There are 4 ways to turn a row about zero (a turn may also mirror it). The second row of each pair is the first, turned, with some noise.
Known pairs, each followed by its turn:
[-18  28  27  -3   6   2]
[ -6   3  38 -13  14  -4]
j271

[ -9  12  25 -20 -16 -27]
[-30  -2   9 -14 -34 -10]
j432

[ 51 -13   1  17 -18  31]
[-4  5 37 37 37 14]
j844

[ 33  51   7 -13  -1 -14]
[  6 -51  18 -17  10 -26]
j271

[-11  51   4  -2 -22  32]
[-42  20  12   0  18  40]
j432

[ 28   4   2  -6  -2 -20]
[ 15   1  24 -20 -12  -4]
j432

[ -5  13 -11 -28  -2  -1]
[-27 -11  -3 -16  -2  -8]
j271

[-17  13  -9  13   0  21]
[13 24 13  9  6  8]
j621

[ 18   1  19  -5 -50   4]
[-12  -2  37  19 -28  22]
j432

[  0   9 -31  -2  16   1]
[ 19   5 -21  13  -1  17]
j621

[-20 -17   2 -51   0  -1]
[-38  25  -9 -24 -13 -22]
j271

[ 40 -18  10  17   7   7]
[-34 -23   7   7  -8  21]
j621

[  6  12 -12 -19 -22   1]
[-10 -18  -5 -21 -15   1]
j271

[-13  12 -10 -12  -3   1]
[-17  -8  -1  -6  12   1]
j432

[ 24 -18 -44  15  -3  50]
[ 27  20  58   6  31 -16]
j844

[ 16 -51 -15  51   0  -5]
[  7  48  38  37 -26   8]
j844

[ -2 -14   0  -9  17   3]
[ -5  -3  -8  17 -10 -10]
j621

[  1 -27 -40 -14  -4  -5]
[-10  14 -48   5   1   5]
j621

[-21  10  14 -51  47   9]
[ -4 -44   3 -59 -13  12]
j844

[ -2  -3  -3 -22  34 -19]
[ 17 -21 -20  15 -22 -15]
j621

[ 16  -5 -22 -10 -39   0]
[ 22 -10   0  32  17 -20]
j844

[  2   8  -2 -20 -19  39]
[ -4  -1 -10 -45   3  18]
j271

[  0  13 -14 -21  51 -22]
[-35 -11  -4  21  32 -35]
j271

[ 8  1 48 -1 -4 -8]
[-39 -15 -11  13  -3  21]
j844

[-14 -11  26 -18 -25  -3]
[-14   4   7 -16  15 -36]
j621

[  6  -4   9 -51  -2 -12]
[-21  -5  29  -6  -4 -39]
j432

[ -1   2 -43  -1  -2   1]
[ 38  13   2  -6   7 -15]
j844

[  2  34 -36   3  25   2]
[  3   2  -5 -35  41  12]
j432

New pairs. What belongs after each?
[  5  15 -29  -6  17 -22]
[-23 -27  -7  19   5 -12]
j271

[-38  -2   1  32   0  -9]
[-17  34 -12  -6 -23 -19]
j844

[ 16 -12  -1 -28   4  13]
[-14 -14 -15  21  16 -10]
j621

[-27  -1  -7 -11  34 -39]
[ -7 -15 -33 -32  -3 -33]
j432

[ -3  -7 -28   1  11 -11]
[-16  -7 -18  22   0   2]
j271

[ -5   4  -3  39 -16  -5]
[ -3  20  16 -25  -9  24]
j621

[-16 -51  15 -23   3  -5]
[  1 -18 -10  31 -17 -44]
j432

[-8 17 -8 -3 -1 12]
[16  9  4  7 12  4]
j621

[ -4   5 -11   6 -17  16]
[ 0 -8 -4 -9 -7 24]
j271

[  5  -6  -1 -15 -18  -2]
[  0  -2  -7 -13 -18  -5]
j271

[  0  51 -15  19 -37   3]
[-21  -2  14 -21   4  58]
j432

[-13   9  12  -5  12   1]
[-13  -5  -5 -18  -4   2]
j844

[ 38 -14  -3  28  -3  11]
[ 3 21 26 29 16 19]
j844

[ 42  -9  20   1 -22  -1]
[ 43  -8 -10 -16 -14 -17]
j271

[12 -2  4 20 -6 24]
[-18   6  19   9   9  19]
j621

[ 15  17  -5  -8 -39  -4]
[  8 -29   3 -23 -28   2]
j271

[ 24  37  27 -15  -9  27]
[-22  43  35   1   4  13]
j432

[ 43  -1  -3   1 -17   6]
[21  6 38  3 -2 12]
j432

[-51 -15  22  17  33  -4]
[ 10  28  22  11 -47 -31]
j621

[-16  -1   9  -9 -20   6]
[ -6  12  12 -17 -16   8]
j271

[-47  -3  10 -20  37   8]
[-14 -13   3 -51 -31 -10]
j844

[ -3 -12   0 -26   4  17]
[ -8   0  -9  23  12 -18]
j621

[ 33 -12   5  15   6  10]
[-27 -16   7   8  -3  23]
j621

[ -1   5   0   0 -11   2]
[ 0  4  4 -5 10  1]
j621

[  0  16 -19 -12   0   4]
[-10  -7   9 -13  20   2]
j432

[-34 -11   1   3  11  51]
[-12  35  -4 -17  27  40]
j271

[-39  -1 -33   8  14  18]
[-37   8  -6  14  12  38]
j271

[  2 -26  -2   4  -4  19]
[ 10  19 -21  -5  -3  11]
j271

[-16  -2  -5  15   5 -10]
[  2  -8 -23  -4  -4   7]
j432

[-17   1 -17  -9 -51 -18]
[-27 -46  14   2 -16  19]
j432

[  6 -12  51   3  17   8]
[  4  42  -7  17 -27 -21]
j432

[ 2  0 31 24  8 -9]
[ 11  24 -17  -2 -27   4]
j432

[ 40  28 -23   1  30 -26]
[  1 -50 -12  24  22 -29]
j271

[ 14   0 -30   8  -4 -17]
[33 15 -6 12  4  4]
j844

[ 10  46   8 -13  -9 -15]
[-23  14  23 -36  -7  12]
j432

[ 15  -2  11  -3  14 -19]
[ 2 -4 -5  3 -9 28]
j844

[-3  7 -5 25 23 16]
[  8  10  17  18 -17  21]
j621

[ 12 -39  42  -6  10   8]
[ 28  45  -6  -9   4 -24]
j271

[-1 -4 -6 21 11 20]
[ 14   8 -14  12  16  12]
j432

[  6   0  -3 -37  17 -21]
[ 13 -28 -27   5  -5 -20]
j621

[-6 -4 51 19 -7 18]
[ -7  37 -12  31 -30  10]
j432

